There are 4 nested groupings, the coarsest first. Each group lies inside one group of the grouping before and may be the whole of it. The rows also spread widely along 14 directions, which tell nothing about the answers.
(in the rows, 128 means zero)
Some rows, each with its group in each grouping after it:
[172 134 114 164 155 176 212 141 135 123 135 108 106 186 137 157 136 114
  80 129 130 120 107 129 111  87  91 144 143 144 139  59 152 165 118 113
 135 104  85 141 126] : J779 J256 roz J949
[ 98 178 151 137 118 160 117 168 105 161 138 126 163 141  72 145 137 149
 136 101 112 150  92 148 131 163  94 162 149 130 113 161 108 102 173 100
  98  85 155  94 158] : J75 J241 kenu J524
[136 183 131 152 150 105 113 136 163 125 117 111 166 140 153 109 119  85
 129 119 135 142 106 115 127 143 165 146 138 145 103  97 158 187 141 142
 152 137 178 129 100] : J779 J256 tole J853
[171 175 131 136 106 137 107 128 137 106 107 106 125 183 106 201 145 146
 127 123 152 123 105 165 108 115 120 151 128  81 126 119 119 118 113 134
 115  64  95 134 120] : J779 J256 roz J851
[139  98 127  97 116  76 153 129  97 104 144 166 127  81 147 107 102 165
 116 108 112 175 133 126 168 157 139 159 122 133  95 126 134 128 139 149
 123 165 137 130 128] : J779 J256 tole J988
[164 114 107 101 111 213 117 116 177 100 112 218  68 151 143 106  83 107
 231 112 107  87 148 125  72  85  58 150  41 132 144  72 143  35 105 148
 182 100 128 125 141] : J779 J943 vaz J254
[145 142 143 155 125 151 153 140 127 133 114 131 118 111 114 150 107 157
  91 115  96 131 108  87 107 130 113 142 138  99 117 112  89 123 104  92
  89  98 127  96 147] : J75 J236 Kufe J396
[109 176 121 154 107 102 136 183  77 174 138 130 169 141 143 138 116 151
  88 122 128 146 127 189 126 158 144 159 118 159  72  82 131 116 166 164
  57  83 165 123 130] : J75 J241 gugo J22
[139 128 127 109  89 135 126 134 122  96 123 161 128 155 118 155 140 165
 161 111 150 137 103 202 131 156  99 170 108 119 108 120 152  75 142 151
 135  91 115 141 147] : J779 J256 roz J851
[184 167  89 114 121  96 119 181  72 155 136 129 127 159 174 142  75  96
 133  86 160 176 184 166 115 104 162 162 100 142  80  70 130 123 180 192
 119 129 123 150  54] : J779 J256 roz J851
[121 126 117  65 147  92  83 114 120 114 194 143 121 158 179 154 135 144
 127 103 118 156 220 148 163  98 145 125 114 177 128 192 114 138 124 147
 117 203 131 148  61] : J779 J256 roz J851
[157 120 117 131 125 181 124 151 119 120 120 147 104 137 152 155 109 116
 148  85 137 139 157 123  91 127 120 135 108 127 134 127 114  89 128  90
 117 138 104 108  94] : J779 J256 tole J853
[125 153 111 136 116 170 127 154 110 153 120 145 131 150 118 167 132 123
  80 157 116 108 176 124  97  96 111 117 143 140 141 115  84 100 130  91
  65  99 122  98 128] : J779 J256 tole J988
[132 128  99 124 112 126 114 129 127 113 141 154 108 156 137 164 140 156
 125 136 130 132 133 189 138 114 121 141 106 146 117  90 131  92 116 158
 109 104 131 156 113] : J75 J241 gugo J22
[145 155 130 152 123 148 139  94 165 142 127 147 118 135  82 117 133 145
 149 187 122 121 137 136  91  83 112 114 110 132 119 138 120 123  68 144
  86  47 161 152 137] : J75 J241 gugo J22
[185 122  86 135 108 100  54 137  81 104  96  99 101 110  99 217 118 144
 105 141 147 192 159 112 127 118 199  86 145  70 155 128  68 120 100 100
  78 140  71 119  35] : J779 J256 tole J988
[194 122 100 103 132 143 138 119 101  94 131 124 102 176 135 171 110 124
 133 127 151 138 169 144  94  75 116 118 104 108 149 100 138 135 103 156
 147 131  71 144  86] : J779 J256 roz J851
[140  73  72 164  98 143 154 181  84 142 111 167 106  83  85 111 123 136
 161 147 156 221  87 189 160 185 146 135 131 172 111  62 163  68 173 124
 113 119 119 158  93] : J779 J943 vaz J254
[144 159 125 103 122 151 142 123 150 127 127 174 127 154 110 107 110 108
 150 148 117 108 144 129 111  87  85 155 119 135 118 103 131 111 139 156
 152  92 155 131 153] : J779 J256 roz J851
[124 141 145 138 120 102 154 108 156 107 121 136 159 119 161 138 156 159
  90 136 155 130 116 168 133 166 141 153 154 136  77 150 135 141 109 128
 100 113 169 144 143] : J75 J236 Kufe J396
[153 117 116 136 127 103 161 142  89 138 155 125 109 132 121 144 113 166
  97 131 106 172 139 134 146 113 135 133 116 143 121 104 128 145 113 145
  84 124  99 143 103] : J779 J256 roz J851
[121 165 132 146  89 136  81 111 169 142  94 171 132 118 117 136 138 140
 141 184 127 102 163 142  92 124 145 121 113 129 111 143  94  79  86 120
  58  58 174 122 131] : J779 J256 roz J851
[126 170 124 128 170 162  89 127 135 110 151 108 143 202 194 158 113  98
 109 109 100  79 176 110  75  85 121 101  87 152 163  87 145 172  91 135
 141 169 133  95  98] : J75 J241 gugo J22
[104 137 121 122 129 119  65 133 130 121 139 143 134 116 100 126 118 136
 153 132  82 159 123 105 153 140 142 116 119 143 151 130 121 129 124 118
 127 155 150 105 106] : J779 J256 tole J853
[140 132 115 111 131 153 132 131 108 118 132 154 124 134 110 126 107 124
 145 127 118 139 142 126 113 109  99 132 119 126 134 113 124 113 131 138
 141 127 136 117 132] : J75 J241 kenu J524
[126 125  76 111 108 180 106 161  81 111  85 164 145 143 122 168 125  82
  78 181 139 104 184 137  94 113 117  96 165 130 164  61 106  86 160 101
 125 143 114  79 125] : J779 J256 roz J949
[102 103 128 130 100 145 168 133 104  96 154 160 135 185 167 152 148 203
 120 133 106  92 104 218 115 156  74 149  55 166 136  62 205 102  98 170
 108 104  98 125 180] : J779 J943 vaz J254

New rows. What belongs after each?
[128 114 111  99 117 138 128 119 113 115 121 169 141  96  63  98 115 131
 164 167 131 172 132 137 133 130 109 119 151 130 126 142 126 108 139 140
 151 124 158 128 140] : J75 J236 Kufe J396
[163 111 110 147 126 136 151 176 107 149 149 143  81 101 121 133 101 148
 161  52 134 216  98 146 163 153 134 178 118 144  82 116 114  81 169 119
 111 124 122 160  79] : J75 J241 gugo J22
[142 142 106 114 131 159 134 158  83 128 128 132 154 143  72 114 113  98
 178 120 159 183 112 165 117 137 101 137 142 135 126 118 157 119 183 148
 172 122 140 127 119] : J75 J241 kenu J524
[120 127 151 120 119 180 168 159 102 131 140 157 140 137 105 113 110 146
 150  93 108 136 110 134 112 157  68 161 117 141 125 133 144  98 160 108
 130 119 121  94 171] : J779 J256 roz J851
[143 110 119  91 123 143 126 108 127  98 130 179 114 111 127 124 117 132
 153 126 131 137 157 133 123 118 106 138 121 123 121 143 114  92 122 132
 143 139 145 130 129] : J75 J241 kenu J524
[157  83 105 118 125 119 127  97 145  76 117 162 106  98 113 105 120 133
 175 154 134 172 116 131 144 138 141 115 119 133 138 111 163 128  97 141
 168 155 129 153 103] : J779 J256 roz J949
[122 105 142 132 134 168 184 129 119 108 118 160 148 108 152 100 117 123
 106 134 121 114 143 106  97 157 104 126 135 148 130 122 150 134 122  92
 125 156 136  90 161] : J779 J256 roz J949
[150  89 108 118 131 142 162 111 128  72 115 146 126 120 119 134 142 127
 115 153 143 144 107 136 140 143 113 125 153 126 147  98 162 136 123 117
 172 160 108 131 132] : J779 J943 vaz J254
[172 128 112 152 146  92 200 137 159 123 146 130  92 139 240 168 147 133
  29  89 151 136 146 145 165 114 161 186 149 164  65  86 113 152 126 119
  83 142 124 182  83] : J779 J256 tole J988
[147 173  81 118 136  98 100 126 131 147 145 144 132 164 135 124 121  98
 141 167 143 147 177 175 127  70 149 127 111 166 102  88 134 139 130 202
 124 102 176 176  81] : J75 J241 kenu J524
[124 120 113 138 140 138 125 146 115 114 116 140 140 107 134 115 109 105
 108 137 107 147 130  93 133 148 142 115 146 148 144  84 137 147 138 105
 140 176 139  97 112] : J779 J256 roz J949
[132 154 135 122 114 154 114 124 117 117 118 147 159 146 120 123 114 133
 162 139 138 113 144 158  71 133 109 122  95 123 122 129 149 111 111 152
 122  97 151 108 144] : J75 J241 gugo J22
[133 127 133 136 149 153 121 149 106 130 157 122 118 140 159 139  93 147
 139  72  96 153 145 105 105 133 124 124  91 147 136 125 127 136 109 114
 115 165 119 102  96] : J75 J236 Kufe J396
[122 114 123 142 126 135 175 151 113 133 140 164 119 115 152 112 101 158
 103 113  91 138 111 131 134 143 105 157 110 157 102  67 137 114 130 138
 112 127 144 120 153] : J75 J236 Kufe J396
[150 142  98 108 139 166 122 148 127 155 154 166  67 142  99 144  83 128
 123 115  60 138 159  79 137  45  79 142 120 131 143  86  59  90 131 125
 123 113 123 121 115] : J75 J236 Kufe J396
[126 143 108 135 120 149 102 105 185  98 110 161 103 146  81 149 145 133
 120 182  76  97  86 109 149  88  96 131 135 116 163  63 116 116  96 122
 149  88 136 126 155] : J779 J256 tole J853
[110 100 149 117 154 124 164 123 102 134 221 129 101 144 111 126 121 217
 134  91  53 167 122 127 166 113  82 136  80 171 142 163 141 149  91 139
  94 146 109 137 132] : J75 J241 gugo J22
[112 145 141 123 142 113 137 107 146  93 134 124 156 135 131 145 146 150
  72 147 103 116 104 117 147 135 117 134 162 122 129 120 127 172 106 123
 137 142 152 111 157] : J75 J236 Kufe J396
[121 122 116 103 113 112 168 118 103 107 120 167 161 105 104 113 136 135
  82 181 137 132 133 156 141 135 111 136 170 132 104 110 133 126 145 149
 128 119 162 127 168] : J75 J241 gugo J22
[103 108 133 154 129 162 131 164 109 105 123 141 131 118  95 116 105 148
 140 105  64 148  45  96 148 185  98 137 116 135 164  57 165 128 142  99
 158 154 114  75 160] : J779 J256 roz J949
[171  95 122 128 129 120 157 150 102 134 148 140  91  91 124 129 106 151
 147  80 138 213 138 122 154 146 145 152 130 138 100 160 111 111 142 106
 103 152 105 153  74] : J779 J256 roz J851
[115  93 131 104 139 162 185 141  84 102 127 157 158  80  68  99 127 124
 113 129 125 172  96 108 154 172  82 139 196 127 136 146 132 127 180  85
 168 171 140  92 173] : J75 J241 kenu J524
[159 157 114 124 122 148  96 152 152 131 134 145  92 152 152 165 110 127
 165  60 135 155 128 150 129 118 121 177 110 123  93 118  96  75 146 131
 132 107 137 147  87] : J75 J236 Kufe J396
[111 149 149 115 149 141 142 118 144 131 160 156 131 134 137 102 112 143
 128 115  75 113 135  99 127 112  89 148 107 150 124 132 124 140 112 134
 126 132 168 109 159] : J75 J241 kenu J524
[ 97 125 157 105 151 149 129 130 146 108 168 153 147 129 199 119 136 136
 139  55 129 131 149 143 134 175 116 159 118 176 100 188 143 119 140 100
 133 193 169 116 122] : J75 J241 gugo J22
[160 149  92 181 131 129 148 128 132 141 108 108 133 148 121 145 135 120
 100 187 160 149 129 161  95 104 159 102 138 145 114  69 143 159  91 149
  91  78 139 161  92] : J75 J236 Kufe J396
[144 151 143 148  77 104 139 141 120 113  78 160 134  81  90 141 111 176
 112 125 117 138  52 140 137 180 122 186 137  63  75  84 104  81 137 138
  99  48 154 109 185] : J75 J241 kenu J524
[ 90 145 133 116 111 137 105 134 113 129 130 145 173 131 112 143 153 140
 109 156 129 126 157 154 121 152 124 120 151 149 130 169 120 113 138 103
  89 127 151  99 138] : J779 J256 tole J853
[134 136 131 126 143 103 122  87 161  90 141 114 125 151 122 168 166 154
  79 167 111 123 128 120 155 104 136 116 156 127 149 140 120 177  79 118
 118 136 121 142 118] : J779 J256 roz J851
[171 148 130 175 107 183 119 148  97 133 106  88 110 150   5 188 133 170
 177 127 135 179  55 147  92 131  99 119 122  65 157 137 115 101 103 101
  96  30  74 118 126] : J75 J241 kenu J524
[158 136 130 112 162 142 166 121 113 128 174 116 130 166 102  97  97 128
 169 124 107 157 132 114 110  89  87 124  92 149 152 125 180 183 113 165
 168 138 112 132 120] : J779 J943 vaz J254
[131 126 129 137 118 121 145 138 112 123 127 141 137 110 100 115 115 151
 130 135 110 159 102 123 136 149 123 138 125 131 123 111 142 134 129 130
 117 119 135 116 141] : J779 J256 tole J988
[156 180 114 153 158 166 190 152 128 164 127 124 147 160 110 104 113  71
 111 144 141 132 127 124  95  85  97 147 153 152 107  77 137 164 159 141
 140  88 162 135 134] : J75 J241 kenu J524
[155 197 151 134 134 176 113 143 144 120 128  96 143 209 114 172 127 115
 155  85 131 109 101 136  85 115  89 157 114 102 141 125 140 141 132 123
 152  87 108 107 132] : J779 J256 roz J851
[148 120 138 150 125 150 162 125 150 105 122 128 119 132 124 144 150 147
 138 111 150 153  89 152 132 158 118 153 139 131 113 141 148 124 117 102
 125 110 116 144 125] : J779 J256 roz J949
[141 203 119 180 148 145  93 156 176 174 141  98 118 189 146 160 139 101
 135 113 126 136 131 137 116  98 154 140 118 168 117 110 118 148 121 119
  87  86 149 150  64] : J779 J256 roz J949
[136 162 137 140 136 110 139 133 128 144 128 132 155 124 176 116 106 118
  96 134 123 120 172 109  95 123 156 129 116 146 100 122 127 163 109 133
  84 129 160 112 112] : J779 J256 tole J853
[157 126 116 116 135 165 110 168  78 158 158 117 111 123  33 122  94 130
 213  93 122 230 124 112 132 126 109 123 121 133 155 177 122 110 166 108
 137 134  97 120  76] : J779 J943 vaz J254
[107 152 135 121 121 137 106 116 147 104 132 142 145 158 121 148 138 156
 125 141 103 107 109 149 123 131 101 135 121 127 134 112 135 125 106 141
 131 108 149 113 158] : J75 J236 Kufe J396
[120 148 118 171 143 149 138 164 147 154 128 158 127 136 239 106  91  95
 100 100  99  95 170 106  86 131 153 141  75 193 103  44 143 131 117 124
  88 151 167 107 102] : J779 J256 tole J853
[153 140 102 143 125 113 109 153 120 127 147 107 119 144  84 154 146 140
 175  95 170 222  73 202 175 154 148 159 142 144  96 129 149 118 166 150
 139 108 131 187  68] : J75 J241 gugo J22
